The first 9 rows are patterns. Each new row is the sum of 2 different patterns, raised or lowered, with some noise. Before adding, each is slid sideways (what falls off one end comes back at the other) and multiplied by a number that may be negative. Names go in the order of the patterns.
In the rows, zero is written as 128.
Known rows, each followed by the names of its patterns:
[135 127 146 128 140 136 123 192 123 151 144 113 142 107 119 125  98 117
 124 139 103 129 152 130 110 114 108 133 160 123 107 117 162 142  90 127
 115 143 135 130 128]	j634
[150 120 169  92 131 127 131 145 134 137 113 125 135 113 122 141 131 149
 108 156 113  84 127 132 124 133 117 129 114 128 127 129  98 163 105 127
 143 113 158 123 105]	j763
[141 118 137 147 109  76 138 146 140 122 140 139 137 134 132 133 129 137
 127 154 120 150 145 122 105 102 120 148 135 124 121 137 128 141 109 139
 115 109 144 119 134]	j289
[124 127 141 118 140 114  89  97  83 102 120 110 123 106 130 132 130 132
  88 141 133 135 108 164 110 135 113 154 127 127 128 136 129 139 127 155
 129 153 120 136  76]	j918
[142 155 104 115 161  98 129 142 129 130 147 151 130 135 126 138 121 133
 126 147 123 134  97 120 126 143  89 123 155 138 148 126 111 129 100 129
 112 106 123 109 120]	j886
[135 148 105 108 129 153 130 137 110 102 127 114 130 145 126 115 126 117
 163 106 145 123  86 121 119 110 131 149 125 143 141 149 116 149 128 125
 146 127 147 109 159]	j181
[146 139 127 144  88 126 151 132 119 129 145 115 130 122 134 114 127 153
 121 147 141 107 130 115 137 129 111 103 144 163 115 119 141 140 115 149
 115 144 118 133 141]	j49
[115 129 130 112 102 129 129 128 145 147 127 155 133 119 116  98 135  96
 104 161 156 105 110 139 114 164 114 139 144 147 161 105 123 123 106 132
 147 112 136 138 124]	j427
[128  97 160 113  96 131 144 134 147 129 130 111 100  95 127 135 136  97
 145 132 102 112 162 130 131 160 126 131 150 154 139 111 155 120 135 135
 155 158 140 128 135]	j951

New rows. What belongs after each?
[172 158 189 146 207 165 168 163 209 153 129 178 191 181 178 179 201 178
 197 166 181 127 176 169 203 157 198 172 133 126 112 143 181 163 163 146
 179 176 182 158 146]	j289 j918
[118 121 145 102 107 169 160 124 103 153 112 152 135 138 153 160 157 120
 144 116  76 144 162 128 136 152 139 128 139 140 124 113 142 134 154 145
 165 146 152 123 106]	j289 j427
[152 125 129 182 119 166 165 129 160 158 114 140 130 197 117 160 135 114
 159 164 157  94 121 183 127 146 140 135 158 119 160 125  79 136 134 127
 150  71 145 106 123]	j634 j763
[165  90 112 135 110 113 169 126 137 151 130 133 154 132 171  98 155 139
 127 162 154 140 162 126 175 104 106 165 119 115 139 154 125 148 137 123
 111 117 105 148 122]	j763 j951
[123 156 141 171 169 142 173 138 164 152 137 152 138 153 103 152 144 122
 138 148 119 144 115 120 117 135 123 136 118 141 112 134 104 146 126 202
 147 137 113 174 131]	j918 j886
[136 124 133 152 145 130 131 150 134  95 137 144 167 156 132  93 165 153
 122  99 105 167 149 143 142 124 144 150 131 150 127 123 103 144 147  54
 160 111 107 144 119]	j634 j886
[101 112 103 159  82  81 134 109 122  97 105 110 116 127  91 107  99  98
 113 116 103 136 109  96  96 115 118  98 139  94 137  94  90 112  91 115
  98  89 131  97 124]	j763 j49
[135 102 112 146 131 115 169 124  89 125 122 114  96 144 108 129 123 122
 125  90 143  86 108 127 140 150 115 107 136 140 123 114 135 144 111 102
 134 117 137 119 107]	j181 j49
[117 150 154 156 150 174 165 149 152 167 130 159 151 131 173 119 155 134
 124 151 130 136 138 172 153 154 141 123 158 125 144 143 131 132 128 123
 174 149 137 166 177]	j763 j886
[146 112  99 117 104 152 119 131 116 122 113 128 112 120 150 114 121 116
 138 132 106 141 138 117  86 144 141 116 129 118 124 149 127 137 124 128
 144 146 133  95 153]	j289 j49
[128 116 112 106 142 139 126 149 167 103 146 141 154  99 145 162 135 132
 152 150 169 135 141 129 162 123 161 124 171 111 120 148  85 142 155  99
 122  91 182 114 144]	j763 j951
[118 167 134  87 120 109 167 120 120 117 144  94 154 118 145 111 120 178
 119 135 136 101 138  83 113 104 103 106 160 136 104 114 152 113 119 142
 128 163 170 124 119]	j634 j918
[140 125 168 123 125 211 142 122 143 114 115 113 122 109  79 111 140 118
 116 126 145 109  89 107 112 128 159 154  85 136 190 143  82 125 102 144
 136 147 156 167 131]	j634 j951
[120 132 101  93  73  82 116 100 104 110 110  94 112  83 135  81 101 112
  69 104 108  85 112 130  89  76 120 131 105 114 112 111 123 108 119  96
 125 117 116 107  85]	j289 j181
[111  93 123 106 126 118 132 104 124 145 138 142 107 105 158 102 143 161
 154 131 142 144 153 127 126 158 136 111 128 145 102 137 102 110 111 137
 108 107 160 134 142]	j886 j951
[128 111 116  92  98  82 122 116 119  84 150  85 107  98 128 126  88 144
 129  96 136  98 150  95 136 104 105 114 128 149 123 106 131 116  78 137
  83 101  90 138 153]	j763 j951
[ 91  77 135 109  91 168  94 150 118 151 153 134 127 121 150 133 100 145
 142 158 137 129  46 127 141 144  84 123 145  92 109  72  94 115 109 114
 105 108 127 114 122]	j634 j918
[120 125 124  74 123 119 106 150 128 133 139 127 144 143 124 106 162 160
 100 115 134 141 137 115  95 128 142 133  98 107 161 112 143 101 108 130
 144 138 136  98 121]	j634 j289
[132 183 115 158 144 180 149 115 122 160 142 147 140 127 146 171 166 133
 159 146 114 123 156 147 155 128 184 129 175 191 142 143 132 150  93 124
 164 162 104 138 135]	j181 j427
[128 179 199 115 130 135 127 139 135 122 123 136 154 124 144 140 121 133
 106 126 151 158 167 174 107 151 172 148 127 140 124 159 135 169 181 157
 154 136 131 175 128]	j289 j951
[ 91 146 129  78 137 138 100 127 100 129 111 109 101 136 126 143  95 132
 147  99 167 107 116 135 120 169 107 132 120 139 108 126 150 112 111 130
 122 105 136 121 146]	j763 j49
[135 150  90 129 135 118 122 111 136 121 110 110 110 128  92 165 112 111
 118 171 129 111 132 133 124 131 166 148 132 152 114 127 152 140 140 118
 125 140 178 103  93]	j918 j49
[159 136 141 134 156 137 155 140 157 186 154 148 155  81 145 119 141 123
 122 115  98 119  79 115 148 121 119 106 124 142 163 135  87 140 165 152
  88 165 111 154 130]	j634 j918
[147 118 131  95 146 108 131 150 131 126 137 127  64 132  98 103 116 126
 121 134 130 131 135 114 136 116 121  91 145 155 135 122 120  97 144 165
 134 116 117 138 129]	j634 j181
[108 105 115 117  93 131  99 106 118 105 132 113  72 149 103 159  58  95
 106 125 123 118 104  76 104 102  93 113 119 100 125  79 155  76  77 102
  82 101 106  84 110]	j763 j181
[110  85 121 121 109 133 133 124  76 134 126 111  80 155 105 128 127 164
 121 148 128 120 112 101 127 114  99 177 144 108  59 128 105 169  99 144
 127 104 127  61  94]	j918 j427
[118 155 132  90 133 138  83 102 128 109  89 106 148  84 138 106 124  95
  84 100 117 119 111 177  95 121 151 126 108 107 114 120 127 133 158 152
 107 119 103 144 122]	j49 j951
[122 100 153 126 115 101 152 153 117 107 130 101  96 135 109  82 112 119
 116 137 108 147 103  75  81 123 122 112  95 132 124  86 109 149 101 124
 136 105 136 134 150]	j49 j951
[115 176 140 141 110 146 130 154 141 142 111 137 139 133 131 124 128 131
 109 140  72 149 113 174 152 130 141 151 129 172 183 169 170 177 143 138
 141 172 144 149 134]	j634 j918
[128 111 101  98 102 119  96 170 106 108 122 114  88  72 116 127 122 102
 117 120  89 129  75 109 119  92 137  95 114 138 125 103  96 106  74 108
 116 134  87 133 104]	j289 j49
[105  93 102 154 128  91  77 132 111 144  97 109  94  91 105 100  94 123
  99  94 115  41 144  72 107 121  66 125 113  99 143 138 111 112 145 124
  78 124 127 122 142]	j634 j181
[ 96 142 142 125 159 100 147  97 148 157 108 129 153 132 122 122  81 115
 122 142  74 110 158 109 134  93 133  93 117  98 145 125 122  90 113 119
  84 149 102 120 132]	j634 j181
[144 127  83 109 128  98  95 125 122 106 113 145 120  83 116  86 108 159
 113 115 101 139 140 115 102  78 137 132 105 107 133  98 141 100 133 119
 102 142 105 135 115]	j634 j49
[178 100 131 159 151 144 149 123 133 154 130 139  88 142 143 163 159 143
 106 129 131 119 143 164 137 126 150 153 166 120 150 120  86 132 106 119
 149 165 161 144 178]	j181 j427
[155 152 207 154 164 156 126 154 149 125 136 108 146 114 165 113 156 148
 144 126 129 116 148 165 139 104 131 158 161  98 179 132 157 140 150 134
 160 172 182 174 174]	j634 j918
[160 112 116 127 123 118 117 125  98 113 115 131 138 129 149 118 139 136
 109  99 106 166  87  86 146 155  94 100 129 107 158 107 133 132 143 137
 105 103 106 107 144]	j289 j427
[126 148 148 142 115 124 149 139 145 138 134 151 157 143  73 165 145 110
 133 123 118 164 103 150  95 151 116 126 133 106 166 128 125 131 139 146
 123 136 130 124 145]	j763 j49
[100 121 122 128 113 147 142 152 123 134 124 131 121 109 135 153 105 135
 120 103 141 145 104  87 130 146 100 125 132 108 119  94 127 124 114 114
 141 108 126 176 127]	j49 j951
[ 86  80  73 130 132  75 122  91 143 135 130 130  95 136 147 134 119 168
 102 190 108 169 138 112 137 115 118 135  97 143 123 161  98 136 100 124
 109 128  99 141 141]	j634 j918
[128 117 132 135 160 127 148 159 164  99 107 163 165 145 171 121 117 153
 144 149 144 158 122 144 135 193 140 166 134 103 134 110 145 131 138 140
 165 157 174 128 160]	j181 j951
[163 173 139 159 149 170 141 168 180 135 165 163 125 179 147 153 150 152
 138 160 120 164 153 131 167 124 156 157 135 154 139 187 150 142 174 141
 129 138 150 156 155]	j763 j886
[ 97 131 135  65 119 123 147 160 120 154 152  89 112 144 151 120 135 142
 137 130 120  94 105 129 122 126 121 111 103 148  95 113 147 137 106 110
 123 154 148 119 108]	j634 j427
[142 122 144 175 119  92 139 123  95 121 132 125 137 123 128 108 108  82
 132 116 121 111 159 151 115 100 145 131 137 142 125 118 157 135 145 131
 131 132 127 122 154]	j289 j951
[107 167 124 133 183 103 137 169 132 104 133 132 108 114 138 117 118 134
 135 124 129 159  84 125 101 160 151 116  85 143 153 138 149 142 154 116
 132 121 157 124 145]	j181 j49
[159 129 143 122 152 131  84 138  88 143 181 129 150 130 139 157 131 158
 135 118 104 178 110 119 158 114 129 100 130 129  89 132  84 162 116 136
 122 114 105 123 135]	j763 j886
[162 124  93 154 128 124 125 154 136 142 116 139 122  97 136 110 103 118
 164 131 124 125 134 114  96 113 124 136 130 115 139 114 112 104 141 142
 128 159 120 128 152]	j49 j951
[137 154 145 164 127 163 131 148 161 156 143 165  92 149 162 137  87 165
 151 122 114 118 132 146 136 144 131 147 156 143 176 103 177 164 144 106
 149 123 170 136 160]	j289 j918
[142 171  97  78 119 126  99 101 120  96 124 102 124 106 109  85 114 103
  93 150 135 118 118 109 111 106 133 111 123 103 140 111 107 134  93 115
 129 106 135 105 103]	j289 j49
[ 92 150 123 112 151 123 123 128 170 108  96 149 121 142 157 122  99 143
 162 139 104 111 169 122 142 112 135 123 131  97 122 109 137  88 116 152
  76 146 103  98 142]	j634 j886
[101 158  75  91 107  91 103 104 123  95 100  91 130  53 119  92  90 105
  69  77 111  70 112  27 127 106 102 104  74  76  85  91  98  76  96  98
  69  85  81 131  48]	j763 j886
[161 137 141 136 136 135 129 101 110 135 141  98 146 126 101 139 103 104
  92 143 134 127  99 132 118 142 127 134 131 155 124 129 122 164 140  78
 132  96 134 173 132]	j886 j181
[126 122 114  84 118 114 120  97  87 115 113 109 115 114  89 117  79  98
 102  75  88 103 114 116 132 132 103  78  92 123 106 110 116  83 110 109
  95  73  86 108  99]	j49 j427
[121 163 155 127 138 139 160 134 122 138 149 142 160 116 149 150 149 172
 163 136  96 143 163 166 141 164 130 168 137 151 180 150 161 157 169 120
 167 150 129 108 129]	j289 j181
[136 155 140 170 132 165 146 108 140 138 127 152 160 160 150 170 173 127
 145 122 133 176 147 157 118 178 148 172 105 134 135 150 157 145 129 128
 135 137 158 147 101]	j289 j181
[ 92 131 119 118 113 147 121 167 143 146 107 178 135 102 130 111 142 132
 149 158 140 128 137 134 164 140 123  93 132 141  90 159 139 115 119 128
 103 133 111 135 126]	j886 j181
[154 143 108 142 163 108 161 188 143 147 152 151 135 166 158 163 184 149
 159 126 194 141 163 146 143 124 166 146 129 134 123 129 117 142 173 124
 142 140 132 156 109]	j181 j951
[127 109 123 150  94 111  90  99  90  73 126 125  68  82 112 102 114  94
 129 119 107 121  73 104 122  86  94 113 114 121  87 101  86 114 112  94
  84 109 104 118 116]	j634 j427
[126 125 102 129 128  88 118 131 112 132 160 144 131 123 136 135 118 133
 120 121 141 134 151 146 111 135 119  93 152 108  90 139 172 121 120 116
 128 102  99  95 119]	j289 j951
[129 138 166 136 137 114 144 133 137 137 152 174 127 120 149 157 131 162
 105 165 119 146 179 157 153 150 150  96 139 148 134 117 149 138 129 143
 123 146 116 151 135]	j181 j49
[130 110 126 111 113 145 110 130 125  78 149  82 108 123  81 132 108 102
 115 106 165  87 104 104 103 131 140 118  90 104 141 112  85 122 110 139
 102 138 102  81 113]	j634 j763
[169 150 143 133 133 154 136 139 114 119 137 144 101 138 114 154 139 126
 136 130 133 147 130 142 145 127 127 169 162 101 129 181 125 156 149 116
 146 172 169 117 135]	j634 j886
[199 180 153 166 187 165 141 172 156 185 147 181 154 173 192 183 170 187
 167 149 211 154 173 164 165 165 150 161 152 146 145 173 153 142 155 199
 179 152 140 149 164]	j634 j181
[101 135  97 131 142 135  82  87 137 109 126 125 113 127 133 144 106 133
 108 110 123 114 120 143 105 130 109  97  76 136 102 122 134 135 143 123
 109 122 103 120 112]	j289 j886
[ 85  91 104  97  65 108 109  88  96  94  61 103  87  98  75  80  93  81
  78  94  39  98  57  79  85  88 101 135  96 113  89  99  75 119 118  96
 121 122 105 118  93]	j634 j918
[207 178 183 147 169 124 160 174 165 136 164 165 142 168 100 170 128 147
 196 144 196 180 145 189 160 173 154 168 137 153 189 167 166 191 169 123
 184 168 186 122 153]	j634 j49
[140 156 172 157 157 165 173 128 140 121 178 146 137 163 176 132 155 183
 147 196 144 152 171 181 181 148 126 168 128 161 203 150 166 177 151 132
 158 147 135 121 164]	j181 j427
[124 116 119 131 142  98 148 152 139 100 142 101  95 125 144 146 157 122
 122 111 151 114 123 127 166  85 123 136  91 151 121  92 123 113 168  79
 133 120 122 117 106]	j763 j951
[114 138 105 116 116  72 119  66 117  84  75  87  80  96 105 165  87  73
 134  87 107 105 119 106 131 123 121 114  82 122  85 101 124 122 115 104
  76 114 129 109  38]	j886 j49
[161 133 118 124 153 195 126 180 141 117 162 132 129 113 124 110 131 145
 125 156 162 130 118 116  83 160 146  98 111 132 167 158  93 130 102 120
 107 130 135 142 103]	j634 j951
[111 138 120 107 152 109  89 138 115 107 119 134 119 109 116 151 161 105
  77 131 120  74 126 113  64 129 109 127 122  98  95  86  89  68 149 119
  95  83 135 113  71]	j49 j951
[144 146 156 125 125 125 131 117 124 107 150 139 131 130 156 116 143 180
 116 150 147 129 140 163 154 148 118 153 134 138 172 143 160 148 144 103
 136 127 142  96 142]	j886 j181
[136 168 144 160 165 110  94 125 164 132 111 126 137 109 114 112  84 126
 130 126 147 116 118 138 123 102 135 133 154 134 143 135 161 134 104 106
  97 133 123 122 159]	j886 j427
[ 99 119 137 116 177  64 153 132 144 184 100 153 141 119 169 166 126 137
 169 133 101 138 157 134 129 133 109 143 174 165 104 150 177 131 139  94
 140 105 114 166 166]	j634 j427
